The rows of a group lie close to one hidden flat surface of 10 dimensions, which may be shifted away from zero. Surfaces can cross.
In the rows, 128 means zero.
Known rows, each followed by its group:
[ 61 135 117 143 163  82 163  95  68  85 157 118  91 149 117 120 149]
q674
[186 102 124 153 139 123 116 151 142 127 103 114  99 112 172 116 157]
q674
[126  64 134  99 117 154 167 146 130 156 136 150 169 154 152 164 123]
q674
[191  92 109  72 145 149  85 117 174 137 131  95 100 165 115 109  87]
q542
[122 116 146 162 115 166 114  97 157  73 157 139 132 113 123 201 115]
q28
[109 165 150 167 106  83 120 120 117 111 148 146  91 126 113 154 103]
q28
[123 165 127  78 116 112 160 123 125  98 151 155 126 114 122 143 131]
q259
[152 160  90 115 114 149 137 127 129 166 119 106 118 162 112 117 113]
q674
[136 101 159 113 138  40 169 102 125 153 132 127 146  93 162 136 164]
q28
[ 98 140 121 144 103 116 122 159 111 170  99 122 155 140 133 102 164]
q259
[ 89 108 169 105 117 144 166 130 119 185  85 199 139 132 116 102  89]
q28
[117 113  75  88 132 194 127 136 135 100 159 116 148 186 130 161 112]
q259
[ 90 142 150 185 140  58  70 142 144 132 138 112 125 145 112 119 128]
q259
[130 104 105 107 143  98 112 170 160 137 143 132 105 156 146 116 100]
q259
[103 118 136 169  70 173 143 129 113 155 121 137 133 115 121 155 113]
q28
[ 95 173 125 151 129  70 133  78 121 142 161  91 112 174  72 143 120]
q259
[ 94 119 195 104 148 119 146  91 121 129 115 179 168 111 106 128 116]
q28
[152 123 130 108 113 147 147 140 111 102 143 128 150  86 143 143 145]
q28
[100  39 161 110 131  99 133 133 131 178 151 136 145 136 116 121  72]
q542
[109  55  64  79 120 189 187 145 144 146 113 128 102 137 148 102 152]
q674
[135 185 142 121  83 143 157 111 103 148 162 133 170 141  87 182  86]
q674
[116 101 110  90 147 198 176 127 117 116 146 146 163 179 113 150 118]
q542
[137 134 143 128 133 156 160 142 112 121 108 150 158 118 128 121 163]
q542
[168 140 135  90 157 119 149 182 158 120 143 150 132 140 101 100 128]
q542
[ 96 147 120 128  97 152 118 144  97 120 120 129 164 143 134 141 155]
q259
[102  83 129 131 157 118 152 137 120 122 130 129 141 132 143 118 166]
q674
[160 122  97 158 119 105 159 146 140 158 153  96  86 128 123 131 123]
q259
[138 140 111 103 117 115 135 136 101 147 132 119 110 153 126 114 111]
q28
[122 171 134 127 135  81 175 118  60 176 122 125 130 146 113 100 121]
q674
[125  77 140 134 145 129 121 101 131 146 105 118 139 122 154 125 139]
q542
[122 128 113  93 126 131 158 131 113 195 113 134 145 182 123 114 103]
q674
[ 54  74 133 167 144 114 160 153  67 167 159 126 169 200 118 141 106]
q542
[161 136  89 116 111 149 188 102 104 158 140  93 112 151 112 141 133]
q259
[124 102 129  72 170 110 131 108 167 137 126 139 143 158 132 119 122]
q28
[154 101 119 154 104  83 162  85  86 138 150 108  64 155 164 189 102]
q28
[161 134 154 143 116 125 131 140  93 133 111 125 138  92 133 109 143]
q28
[174 110 123 130 110 163 146 133 119 144 106 130 115 114 152 138 128]
q674
[102  87 112 132 121  92 126  97  91 159 142  98  99 174 142 142  95]
q542
[124 109 145 113 165 149 167 103  77 166  86 131 154 135 125  84 141]
q674
[184 125 161 137 113 161  95 150 137 109 140 117 136 105  91 126 108]
q542
[ 98 151 189 170 117  75 123 140 122 140  95 156 160  59 129 103 174]
q542
[117 133  72 134 163 116 166 136 101 183 130  73 155 208 122 103 165]
q259
[160 163 163 171 173  73  82 152 136  79 143 110 135 124 111 114 161]
q542
[ 86 140 174 164 106 131  94 119  95 129 130 128 169 124  88 130 116]
q542
[179 152  86  92  85 151  71 161 138 110  96 112  97 142 168 115 152]
q259
[186  88 155  92 133 180 135 119 124 176  77 155 160 146 155 130 104]
q674
[118  60 112 127 150 145 136 144 172 169 112 128 152 152 164 135 138]
q28
[156 138 144  97 148  86 109  99 196 142 108 141  90 137 115 110 114]
q28
[211 150 125 153  93 138 150 143  94 178 127 103 148 134 141 155 117]
q674
[ 95 129 121 109 183  68 165 119 161 184 146 118 145 172  86  94 126]
q259
[179  93 135  97  96 160 153 113 109 141 112 139  99 105 145 136 101]
q259
[123  98 136 167 117  99  95 119 166 115 154 103 105  95 138 155 125]
q542

New rows, each followed by its group:
[124  14 172 188 151 135 161 102 171 157  99 178 117 128 196 190 116]
q28
[ 60 184  79 129  61 131 129 112 112 166 103 127 109 153 123 124 138]
q542
[149 156 112  69 141  67 150 184  94 115 150 127 142 101 153  84 154]
q28
[158 120 132 105 170 143 119 120 105 141  93 114 149 174 127  92 146]
q542
[159  98 126 122 137 113 209 153  61 126 156 141 108 151 149 146 120]
q542
[ 99  93 149 132 183  81 104 104 174 150 122 108 185 150 135 121 164]
q28
[187  67 107 127 116 179 134  89 143 182  91 100  89 168 152 144 104]
q28
[ 80 127 110 194 143 103 125 129 107 105 154 105 135 159 142 162 160]
q542
[110 150 142 213  83 105 106 142 112 159 121 101 127 111 113 135 143]
q28
[155 130  90 146 121 122  92 190 202 158 107 123  85 140 144  99 129]
q28
[121 163  95  79  92 151 156 101  98 157 109 118 135 169 114 122 145]
q259
[153 103 129 188 114 134 160 177 176 160 138 116 130  64 120 126 143]
q259
[ 91 101  98 101 143 128 168 133 122 147 127 131 124 158 128 106 141]
q674
[ 94 154 148 124  71 151 136 135 171 116 111 197 107  66 118 141 110]
q674
[100 169 108  90 147  98 151  98 145  71 172 145 106 162 113 165 126]
q542
[137 177 134 124 129 130 109  85 138 132 101  95 154 141  95 113 176]
q259
[ 96 136 166 104 123 117 158 124 119 104 143 188 135 104 121 149 100]
q28
[161  89 162 128 152 144 153 119 123  82 156 136 135 106 131 159 126]
q542
[139 122 100 143 119 106 127 138 124 132 145 116  90 160 148 146 111]
q28
[ 93  92 107 129 140 122 138 128  98 136 156 104 162 172 148 155 132]
q28
[150  98 149 159 156  94 110  88 145 134 124 107 119 146 142 150 136]
q28
[ 98 149 101 143 137  97  84 147 161 162 123 117 101 197 106 104 105]
q28
[147  86 127  78 124 153 144 135 224 164 103 144 158  86 143 118 153]
q28
[111 117 102 170 115 132 131 149 141 141 163 105 121 147 113 152 114]
q259
[118 121 115  41 127  18 221 163 129 195 163 151 141 171 136 120 128]
q674
[ 84 159 160 180 159 124 111 104 149 115 140 103 203 128  75 132 178]
q259
[107  69 178 138 151 164 110  96 118 137 116 136 174 140 111 135 107]
q259
[176 134 185  77 200 123 143  62 136 112  95 130 180 111 111  95 178]
q259
[128 116 115 154 153 103 136 114 114 104 184  99 109 165 120 166 101]
q259
[147 150 121 103 110 190 103 165 143 153  90 139 128 128 100  78 109]
q28
[133 114 121 129 108 195 184  93 121 157 136 111 157 128  93 149 130]
q259
[134  97 121 115 127  85 169 146 115 127 169 125 130 157 151 167 134]
q674
[177 157 109 119  82 126 132 132  97 141 131  83 120 101 126 119 146]
q28
[177 100 131 158 190 162 104 128 150  95  95  93 138  98 141  90 193]
q674
[128 147 132  82 168  56 107 144 151 162  92 132 138 158 135  64 156]
q259
[151 140 121 162 133  55 115 150 163 150  82 115  95  79 182  90 200]
q542
[153 113 184 107 152 118 163 138 150 134 120 155 200  83 123 122 163]
q674
[118 124  83 120 187 109 124 141 212  69 184 119 120 172 128 161 145]
q542
[ 85  82 150 123 128 117 143 124 142 139 152 146 148 123 118 145 103]
q542
[152 148  88 107 150  63 142 154 146 138 135 118  81 165 147 102 143]
q542
[145 100 131 151 147 117 140 137 107 149 129 109 133 138 138 119 136]
q259
[ 27 151 135  98 107 136  41 153 108  72 124 168 182 180 140 145 131]
q259
[142  87 136 124 140 138 125 115 177 187  83 141 113 155 134 114 115]
q28
[ 31 100 101 177 133 154 145 124 154 152  98 133 177 132 161 143 199]
q542
[155 100 152 154 104 146 158 146  97 143 105 159 109  98 159 138 116]
q28
[187 152 162 130 106  74 121 103  60 114 138 113  75 111 125 130 101]
q542
[137 157 151 124 125 100 105 153 175 148  99 143 135  92 109  82 146]
q28
[ 86 107 135 129 131 108  71 129 130 161 108 123 134 187 124 109 108]
q259
[110 129 161 136 129 109 136  83  83 122 138 138 124 150 114 158  99]
q28
[116 121 139 174 128 182  91 152 124 146  97 138 139 157 111 114 109]
q28
[104 104 164 136 164  71 148 119  81 143 122 137 149 141 140 113 138]
q542
[133 155 118 102 131 148 119 173 131  91 134 182  82 149 124 118  73]
q28
[ 73 121 152 138 105  62 143 117 142 214 117 141 110 142  90 100  92]
q259
[153 105 117 131 163 156 108 192 145 119 109 146 131 137 157  98 127]
q28
[ 91 133 149 161  92  85 159 145 107 137 145 150 135  93 139 151 134]
q28
[148 134 123 142  86 137 119  89 121 175 103  93  96 145 104 120 120]
q259
[133 101 148 109 170 166 123 116  61  99 134 119 188 150 128 128 130]
q28
[187 151  92 106 140 143 151 102  92 134  88 112  43 122 140  80 125]
q674
[107 138 145 147 148  77  82 138 115 138 111 116 145 160 134 103 151]
q259
[155 123 142 149 166 117  78 128 166 157  88 110 125 153 119  88 137]
q28
[117 111 131 171  88 147 165 179 152 174 124 136 148  74 122 126 145]
q259
[101 171 181 149 148 109 152  77 223 158 127 131 180  71  33 107 164]
q259
[150 105 159 135 122 103 120 113 133  94 161 141  89 106 127 158  77]
q259
[142 109 108  81 123 143 101  67 162 170  57 110 107 121 162  97 150]
q542
[152 134 136 131 111 128 131  93 123 120 140 112 106 131 112 148 112]
q259
[118 141 155 159 163  90 144 179 144 204  94 119 214 110 111  63 191]
q674
[149 122 140 107 160 146 109 118 143  73 145 131 151 130 128 145 138]
q259
[142 155 124  84 157 123 108 101 138 146  88 107 158 168 113  88 172]
q259
[150  98 112 121 103 154 156 155  93 170 108 133 114 135 152 119 114]
q28
[104  88 170 107 184 148 135 118  79 113 126 137 215 141 133 122 143]
q28
[115  99 190 157 146 156 103  84 139 157  89 124 197 116 103 123 149]
q28
[185 131 117 141  73 167  95 105 143 153  97  91  84 125 123 127 127]
q259
